The rows come from 5 hidden closed curves, with some noise, and rows from the same curve form a group. Each curve winds through 4 dimensions. The rows are also pushed far along 2 directions, which tell nothing about the answers.
In the rows, zero is written as 128.
Known rows, each followed by its group:
[100 160 139 126 156 145 116 123 123 132 103 124 139 129 137]  P
[199  67 112 169  48  64  89 100 147 121 134 136  75 102 147]  F
[158  74  91  99 150 137 101 137  92 141 131 132 158 120 124]  F
[118 186 120  70 179 158 144 152 122 140 118 146 149 138 110]  P
[160 112  75  67 146 114 138 137  93 150 130 137 160 135  92]  E
[152 124 121 114 129 131 140 148 127 130 146 128 130 133 115]  P
[ 60 163 164 154 155 194 135 128 132 112 107 125 146 128 144]  F
[ 73 187 151 125 150 176 143 124 121 109 104 140 137 137 130]  F
[142  89 121 128 122 134 109 138 107 119 141 128 127 119 134]  J
[115 154 158 190  66 101 147  92 182 112 116 133  83 123 143]  E
[ 93 155 169 152 138 131 160 129 153 130 141 115 120 150 139]  D
[104 162 139 119 154 145 121 149 143 127 127 121 134 109 126]  E
[139 122 106 120 131 138 146 125 112 133 120 125 150 139 107]  J
[159 121 117 148  77 104 155 109 145 123 130 139 109 136 116]  P
[202  36  56 114  86  64 111 100  90 148 131 126 139 124 103]  E
[ 55 206 166 131 155 189 148 130 128 102 104 135 134 137 133]  F
[119 141 125 122 127 133 140 104 126 131 108 149 127 142 135]  P
[194 118  87  37 182 119 109 179  99 156 153 146 145 129 112]  P
[148 117  98 127  93 115 140 105 120 125 113 143 129 129 110]  J
[172 114 106 115 109 108 102 144 122 122 136 128 115 109 119]  D
[129  80 130 179  89 118 123  77 119 123 111 130 119 139 151]  J
[138 164 130 110 147 128 119 159 144 131 129 116 128 116 115]  P
[185  52  76 123  82  65 124  80  94 147 124 141 125 142 121]  D
[136  97  91 142  92  98 120  85 119 136 100 132 133 117 118]  E
[ 93 184 169 138 147 160 128 154 152 109 130 125 116 122 139]  D
[113 153 155 128 143 143 153 151 140 124 150 120 127 142 127]  E
[169 123 103  93 121  91 119 113 124 142 122 158 113 132 132]  D
[139 116 100  93 143 137 114 126  88 131 118 141 144 130 120]  D
[131 137 105 110 123 141 145 124 115 125 117 140 142 132 107]  J
[ 44 207 198 194 124 197 140 146 165  80 116 102 117 112 142]  D
[128 156  95  64 177 166 134 157 104 137 118 146 167 125 103]  F
[193  69 103 129 112  82 101 101 121 152 127 141 114 138 149]  J
[133  85 110 135  94 125 114  95 100 116 118 153 121 124 138]  J
[111 111 142 193  71 119 135  61 140 117  97 142 103 137 155]  J
[ 76 145 149 167 128 153 126 120 143 116 111 106 137 111 131]  E
[106 137 158 134 153 161 105 150 124 113 134 123 124 119 150]  F
[121 106 133 169 110 140 112 106 151 126 113 135 120 108 151]  F
[102 195 142 121 145 145 136 133 151 127 107 130 131 125 122]  P
[131 161 110 101 126 129 139 121 126 128 111 147 129 133 115]  D
[109 142 119 107 143 137 141 112 115 138 112 145 143 141 125]  E

New rows. What belongs after each?
[196  67  52  30 170 117  95 154  48 154 138 145 170 132 101]  F
[125 112 130 157 118 116 109 110 123 127 112 107 130 124 134]  P
[ 79 169 140  94 188 176 163 149 105 133 128 121 169 154 111]  D
[152 104 119 109 130 114 150 121 105 140 144 139 130 159 126]  E
[ 89 185 152 121 151 142 173 129 146 133 128 129 134 153 122]  D
[127 134 101 119 126 122 116 132 131 132 114 118 143 100 105]  E
[148 106 118 100 142 118 147 124 102 142 145 140 136 160 128]  E
[110 151 128 133 119 130 162 114 130 127 120 127 134 143 114]  D
[141 136  97 110 116 131 132 116 127 131 107 150 134 120 116]  F
[140 131 132 165  56  92 121  82 132 104 108 142  81 129 140]  F
[106 145 119 119 139 158 135 119 111 121 107 137 146 130 120]  F
[141 103 125 177  62 105 124  96 128 105 119 121 103 122 128]  F
[137 143 122 127 106 109 156 113 140 132 126 140 118 141 117]  E
[ 71 186 160 109 180 162 177 138 131 138 131 126 152 162 122]  D
[166 111  99  69 153 116 146 142  96 150 148 146 145 156 110]  E
[134 132 140 144 114 122 130 145 143 119 143 112 115 122 124]  D
[123 152 152 161 108 116 120 118 162 121 116 124 101 119 145]  P
[134 103 130 163  97 110 132 124 138 121 138 106 121 121 122]  E
[ 70 174 135  62 227 203 161 166  87 139 130 129 190 158 109]  E
[149 122 134 143 105 105 115 114 146 129 127 137 100 126 146]  P
[186  45 102 172  55  70  87  73 136 132 116 149  89 109 161]  F
[114 130 130 165 107 133 152  85 133 128 100 132 131 144 131]  J
[139  82 145 191  83 108 112  92 138 119 125 123 100 129 160]  J
[120 138 132 128 123 109 162 105 135 141 128 134 127 158 125]  D
[109 189 152 100 168 172 156 171 145 124 140 137 135 138 123]  P
[102 154 158 128 155 135 155 141 139 135 145 117 131 151 131]  D
[ 87 191 174 203  61 112 168  85 196 104 107 131  81 132 140]  D
[105 170 161 133 149 151 127 144 150 120 125 128 119 129 143]  P
[191  78  50  73 128  85  97 135  97 154 127 133 153 105  94]  E
[104 166 134 162  91 146 151 112 155 109 103 130 121 118 116]  F
[133  99 131 190  77  94 108  85 138 121 106 106 108 118 140]  P
[120 159 126 131 112 143 128 131 131 108 112 130 125 114 115]  D
[121 153 129 112 123 134 124 117 109 114 113 147 118 135 130]  F
[108 135 148 143 123 129 144 106 133 129 124 139 118 146 145]  E
[ 85 142 188 229  72 139 121  99 173  90 116 116  80 112 168]  F
[ 96 169 152 148 130 144 129 143 161 116 123 112 124 109 127]  E
[130 133  93 122 107 109 130 103 130 136 102 135 139 113 106]  E
[152 123 106 107 147 117 108 151 114 138 130 109 144 119 111]  P
[131 128 131 135 119 138 104 138 122 111 125 125 120 112 132]  D
[115 142 134 125 139 132 113 137 140 130 124 126 127 114 134]  E
[100 169 136 165  92 147 152 111 157 108 102 130 120 118 116]  F
[140 110 130 133 110 117 103 117 101 113 127 133 108 131 143]  F
[139 130  96 121 104 109 146 112 127 133 116 129 137 126 100]  E
[132  92 112 131 133 144 113 122 110 131 120 131 146 119 133]  F
[129 169 114  93 151 145 149 149 126 135 122 132 148 134 100]  P
[120 172 136  98 172 142 109 154 134 135 120 125 137 122 129]  P
[168 104 116 114 118 103 118 117 125 139 133 152 110 136 142]  P
[141 152 121 131 115 104 114 115 147 132 108 130 114 118 127]  P
[135  86 139 166 111 123 113 106 122 126 127 123 116 133 152]  J
[159 132 129 191  48  69 119  97 176 117 113 113  81 105 126]  P
[160  92  97  96 141 116 123 142  93 140 144 120 148 135 109]  D
[126 134 147 147 107 127 143 107 147 121 126 148 105 140 147]  P
[123 141 131 138 119 119 117 131 150 125 124 122 118 108 128]  E
[207  49  65 126  67  60 123  81 101 144 121 145 119 136 114]  P
[187  80 109 135  79  73 115  93 133 137 129 156  92 132 147]  P
[ 93 138 152 140 159 181 124 159 125 113 135 107 147 119 131]  F
[113 180 128  88 165 170 164 161 126 129 132 133 153 142 103]  P
[129 133 114 112 120 128 120 106 105 123 108 152 125 135 130]  F
[139 154 139 125 121 130 144 142 151 125 138 138 113 132 127]  P
[115 161 134 164  74 113 144  83 154 113  98 145  99 127 131]  D
[162  77  75  87 143 114 123 133  82 148 135 121 164 130 100]  E
